There are 3 ways to turn a row about zero (a turn may also mirror it). The second row of each pair is the first, turned, with some noise. The first 27 pairs use one turn. New pairs use 2 turns, one after the other, and a turn may come again.
Some pairs, each with its turns in order after it:
[-27.7  -0.6  34.9  33.1 -12.3  34.6   6.4  20.2]
[ 28.4   6.7  25.1 -16.7  23.3  32.8 -33.8 -13.8] -> J_751

[  9.0 -28.8   6.1  26.8 -25.1  38.2 -24.1  -4.9]
[  5.7 -12.1 -28.0  40.3  21.1  26.8 -15.4 -18.2] -> J_895

[-36.8  27.6 -38.6  18.2  -4.3  28.0 -18.8 -17.9]
[ 10.2 -14.9   9.1   3.7 -50.5 -24.6  35.4 -11.9] -> J_611

[  5.4 -21.7  -3.9 -19.7   3.7 -22.7   3.4 -41.4]
[-44.1 -22.6 -24.3   5.2  -5.1  -6.0   5.1  -0.8] -> J_751

[-27.5 -24.1 -39.8  28.2  38.8 -37.0 -34.7 -41.8]
[-10.3 -77.1 -43.1 -33.9  -2.0 -22.6  12.8   6.9] -> J_895

[  5.5 -19.7  -3.7 -16.9  37.0   4.9  39.4  13.5]
[-18.6  39.0 -36.1   7.0  24.1 -16.9   0.7 -10.4] -> J_611

[ 22.4   0.1 -35.2 -24.4 -38.9 -29.0  -3.2 -42.9]
[ 10.3 -33.4  34.1  -7.4  35.5  23.1  48.4   7.0] -> J_895

[-23.1  17.7 -31.4   8.7  -8.0 -24.0  44.2  -8.3]
[  5.6 -17.3  -2.8  55.9  27.2 -17.8   8.5   6.8] -> J_751

[-33.3 -38.1 -13.1   8.5   1.4  36.5   3.1 -21.6]
[ 14.1  -6.4 -50.1   5.8 -18.6 -10.3  31.4  11.1] -> J_611

[28.0 14.5 16.8  2.6 13.3 17.8 -2.4 14.4]
[-13.9  21.3   5.3   9.6   8.6   6.3 -29.9  10.6] -> J_895

[-43.7 -26.0 -18.0  13.0  37.2 -30.9 -12.2 -27.7]
[-24.8 -18.1 -26.7  15.6  10.7  -5.6 -38.5  55.2] -> J_751

[ 23.8  19.1 -11.6  32.3  10.0  20.3 -13.7  22.8]
[  5.6 -11.9   8.8  35.9  -8.5  -2.4  -8.5 -35.3] -> J_611

[ 20.5  26.9  11.5 -25.5  -4.8 -23.5  29.6   8.0]
[-25.0  20.0  21.1 -20.6  24.3 -15.5 -32.2   4.8] -> J_611

[-39.6 -41.2  19.3 -36.4  11.8 -10.5 -23.2 -14.3]
[-43.9 -25.4   3.8  -7.6 -31.1  -0.2 -45.9  12.5] -> J_751

[ 19.3 -24.8 -20.6  33.8 -36.5 -27.0  21.9  11.2]
[ -7.0 -11.4   2.6 -22.4  -5.3  60.3  15.8 -31.8] -> J_895

[-24.1  32.9 -27.5   4.3 -13.7 -11.5 -11.8  11.1]
[ -7.8  -0.5  40.3  -0.2 -16.9 -16.1  26.8  -2.9] -> J_611

[  5.7 -36.2 -15.9 -16.5  -0.4 -29.2 -15.2  -9.7]
[-29.0  -4.3 -35.2   0.6 -20.0 -20.7 -15.9  -3.1] -> J_751

[ 19.9 -12.8 -15.0 -37.3  -2.6  23.7  19.3  33.5]
[ -8.3  26.1  32.2   1.0 -17.8 -34.2   7.5 -29.3] -> J_751

[ 31.9 -36.9  12.9  30.2  17.1  18.2  19.3 -35.8]
[-39.5 -34.6  13.7  17.5  12.5   8.2 -27.9 -36.2] -> J_895

[ -7.4 -32.7  11.8  36.0  17.0  23.9 -39.3  16.9]
[-17.1 -15.5 -54.6  28.2 -10.0   4.1 -27.4  -6.0] -> J_895

[-16.8  -4.7 -38.6  15.4  33.7 -40.0  -8.9 -25.9]
[-13.6 -46.1 -19.8 -44.6  -2.2 -22.1  15.2   6.3] -> J_895

[  7.4  38.5   0.4 -30.4 -40.0   3.3  -6.3 -13.1]
[-16.7  -8.6  36.0 -15.0 -28.5 -17.4 -28.7  24.9] -> J_611

[-22.2   3.2  20.2 -23.6   3.9 -10.0 -44.0 -13.8]
[ -7.3 -29.4  -0.3 -25.0 -39.4  10.4 -15.8  21.3] -> J_751

[ 27.4 -38.1 -19.6  23.2 -34.1 -13.2 -41.9  13.3]
[ 36.9 -31.0  19.4  46.8  20.9  19.9  -0.6  28.7] -> J_611

[ 20.8 -41.1  16.8  20.1 -34.5 -31.5 -12.1  24.1]
[ 10.4 -35.8  10.6  21.1  51.1  26.9  -3.7  25.4] -> J_611

[  0.7 -21.0 -22.7  42.7  21.8  -4.8 -24.1 -32.7]
[-11.7   1.7 -49.8 -21.2  30.5  -5.0 -10.0  28.9] -> J_751

[ 22.3   2.0  -1.4  18.6 -38.1  41.0  19.4 -39.0]
[ 17.2 -11.8  28.0  21.0  49.4  20.3 -21.3 -35.9] -> J_895

New pairs. What belongs after each?
[ -5.8 -38.1  35.8  40.8 -24.0  25.4 -36.0  21.1]
[ -3.7  -2.9  -2.7  33.0  57.7 -24.8  14.7  45.7] -> J_751 J_895

[ 20.0 -27.5  31.9 -36.0 -40.5  37.7  23.0 -40.7]
[ 14.3 -48.2  19.9  27.1 -15.9 -61.8  21.2 -19.3] -> J_751 J_895

[-35.2  42.7  28.9  39.1  37.7   1.2 -26.4  -7.8]
[ 10.1 -15.2 -37.1 -30.6 -28.9 -28.3 -29.2  42.9] -> J_611 J_611

[-19.4  -4.0  23.4  10.4  11.8   4.5 -39.5 -30.8]
[-18.7  19.9 -19.6  33.7 -15.5  11.2   9.9  29.8] -> J_751 J_611

[ 24.6  39.6 -22.0  18.8  21.1  35.2  13.7 -29.9]
[ -7.9 -39.2 -56.9   1.3 -12.1   7.6  26.3 -11.3] -> J_611 J_751

[-37.2  -0.5  18.4  -9.2 -19.4   6.2   9.2  -1.2]
[  6.9  23.7  -8.0   0.1 -13.7 -11.9  35.2 -21.3] -> J_611 J_895

[-16.3 -17.8  11.6 -12.7  23.6  -1.4 -26.9 -26.6]
[ -1.0  21.3 -31.1  27.5  -2.4   0.0 -23.7  -7.0] -> J_895 J_751

[ -8.1 -31.6 -31.6  14.7  23.1 -23.9  21.8  10.5]
[-27.0   2.3  22.2 -42.7   2.6 -18.0 -24.8  -3.1] -> J_611 J_895

[  8.3   1.3  15.9  15.5 -39.4  28.1 -14.7 -23.3]
[-32.3 -19.2 -16.0  13.5  13.7   8.5 -39.1  -1.7] -> J_895 J_895

[-35.2  11.7 -23.7 -23.2  -5.7   4.7   9.0   9.2]
[ 27.5  15.9  16.7 -17.4 -26.9   3.7   9.9 -10.7] -> J_611 J_895

[ -0.6  13.2 -20.7 -18.9  29.5  31.0  37.1 -30.8]
[ 14.5  34.3   9.2 -47.5   8.4  29.6   9.5  -9.8] -> J_895 J_611

[-17.9  -9.6   5.2 -19.3  34.6  31.5 -18.3  38.1]
[ 35.8 -25.5  12.2   5.7  48.5 -13.9  -8.6   3.6] -> J_611 J_751

[-41.2  19.3  27.6  -6.9  26.1 -18.8 -39.2   9.7]
[ 10.8  40.1 -27.2  41.5   4.2  39.0   0.4   3.7] -> J_751 J_895

[ 19.6  17.5  -6.7  22.4  40.0 -22.7  32.3  -3.8]
[-16.9 -36.9  14.3  -6.5 -42.5   1.3 -25.9   2.4] -> J_895 J_751

[ 42.4   2.6   6.4  17.4  -8.4  -2.5  38.9 -10.1]
[-24.4 -35.3 -14.4  -5.2  -4.5  -9.2  14.0  38.1] -> J_611 J_895

[ -2.7  -8.2 -39.3 -32.4 -31.0  42.6  27.5  12.8]
[ 44.7   6.7 -33.0  49.7  -9.9   5.1 -27.3   9.4] -> J_611 J_751

[ 23.3 -37.1  29.3 -27.7  42.3  20.7  11.0  32.3]
[-39.6 -17.3  26.8 -45.1 -46.3  10.4   4.3  -2.3] -> J_751 J_611

[ 35.4 -11.5  19.7  11.7  43.1 -29.8  26.7 -34.4]
[-25.8 -12.7  11.9  -5.6  45.0 -29.1   1.0  54.2] -> J_611 J_895

[ -0.8  -3.0  28.9 -20.5 -20.7  26.5  33.0 -29.7]
[-11.9  -3.1 -20.6  -8.5  14.6  53.7  15.2  -0.8] -> J_895 J_751

[ 20.8  -7.0  11.9 -34.2  40.8  17.3 -34.0  -7.4]
[ 46.9 -15.6   4.7 -36.3   5.8 -10.0  24.9  -4.7] -> J_611 J_751

[25.5 -5.7 -1.5 20.5 21.8 39.5  8.4 30.1]
[-21.2  28.9  24.3 -23.5 -18.3   2.1 -31.3 -23.2] -> J_751 J_611

[ 21.6  23.8 -15.5   0.8  31.7  -4.8 -12.2  13.5]
[ 22.4  18.5  20.6  29.3  -6.1  -0.5  21.5 -18.9] -> J_751 J_751

[ -9.7 -28.5  41.2 -14.1   7.8 -38.6 -44.1  24.2]
[ -7.4  43.3 -21.7  32.4  20.9 -35.5 -36.1 -21.3] -> J_611 J_895

[  1.7 -31.3 -33.0 -17.0 -33.4  -1.9 -15.5   0.3]
[ -4.1  12.1 -35.1  -2.6   8.2 -42.3  -4.5 -21.6] -> J_895 J_611

[ -5.5   1.4  41.5 -37.7 -36.6   8.0  13.7  18.9]
[ 29.4 -29.4  22.7  46.6  -4.7   1.7 -12.4 -17.2] -> J_751 J_895

[ 26.6 -22.3 -39.5  44.1  10.5 -38.7  -9.1 -36.7]
[ 22.9  17.6 -15.1  28.8  16.5 -62.2   6.9  42.2] -> J_751 J_751

[-30.2  36.8  -9.5  10.4 -35.3 -15.4   2.2  -8.6]
[-20.6  40.6 -33.0 -18.2  20.1  -1.7  -6.3 -16.7] -> J_751 J_751

[ -0.6  13.3  19.0 -12.2   7.9  38.4  13.8 -22.8]
[-10.7   8.7   8.0  26.4 -31.2 -32.2  -2.0  -6.1] -> J_751 J_895

[  3.4  35.2  -5.0 -36.5  22.0 -24.9  30.8  24.2]
[ 27.9   6.7   2.2  27.7  29.8  47.5  -4.7 -31.0] -> J_751 J_751

[-21.0  -5.1 -40.9 -13.4  43.9 -22.3  32.3 -19.0]
[-12.4  32.5  40.3 -35.7   1.7 -33.1 -22.9 -18.9] -> J_611 J_611

[ 23.1   6.1  32.1  16.0  31.4   0.2  39.6 -19.7]
[-0.3  3.5 51.3 -2.6 32.7  9.7 -7.6 27.8] -> J_751 J_751

[-34.1   7.3   1.4 -36.3   3.0  23.6 -28.5  -6.0]
[ 38.2  33.8  -0.5  -0.2   4.6  21.8  11.2 -22.6] -> J_611 J_895

[-14.3  -3.6   5.8 -18.9 -14.6  31.6  -3.4 -21.6]
[  4.8  11.3 -18.6 -15.9   6.4  33.9  -1.1  26.5] -> J_751 J_611

[ 27.4  34.3  30.0   0.7 -34.7  12.7 -20.1 -39.2]
[ -8.1  -7.7 -20.5 -44.0 -46.4  -1.5 -26.3 -39.0] -> J_611 J_751

[ -0.8  -8.8  35.4  -7.3 -11.6 -17.3  11.1  31.9]
[ 38.2 -21.8   5.5 -10.2  12.7  11.5   7.5 -30.6] -> J_895 J_751

[ -3.6 -28.8  16.5  37.7  38.2 -18.2 -42.0 -42.5]
[-23.5  20.4  10.6 -39.4  23.6 -32.8  54.3 -31.7] -> J_611 J_751

[ 13.7 -13.5  -6.0  27.0  10.9   0.5 -29.0  -5.8]
[ -3.6  24.0  -6.0 -15.9  24.1  -7.9  21.5  13.1] -> J_751 J_895

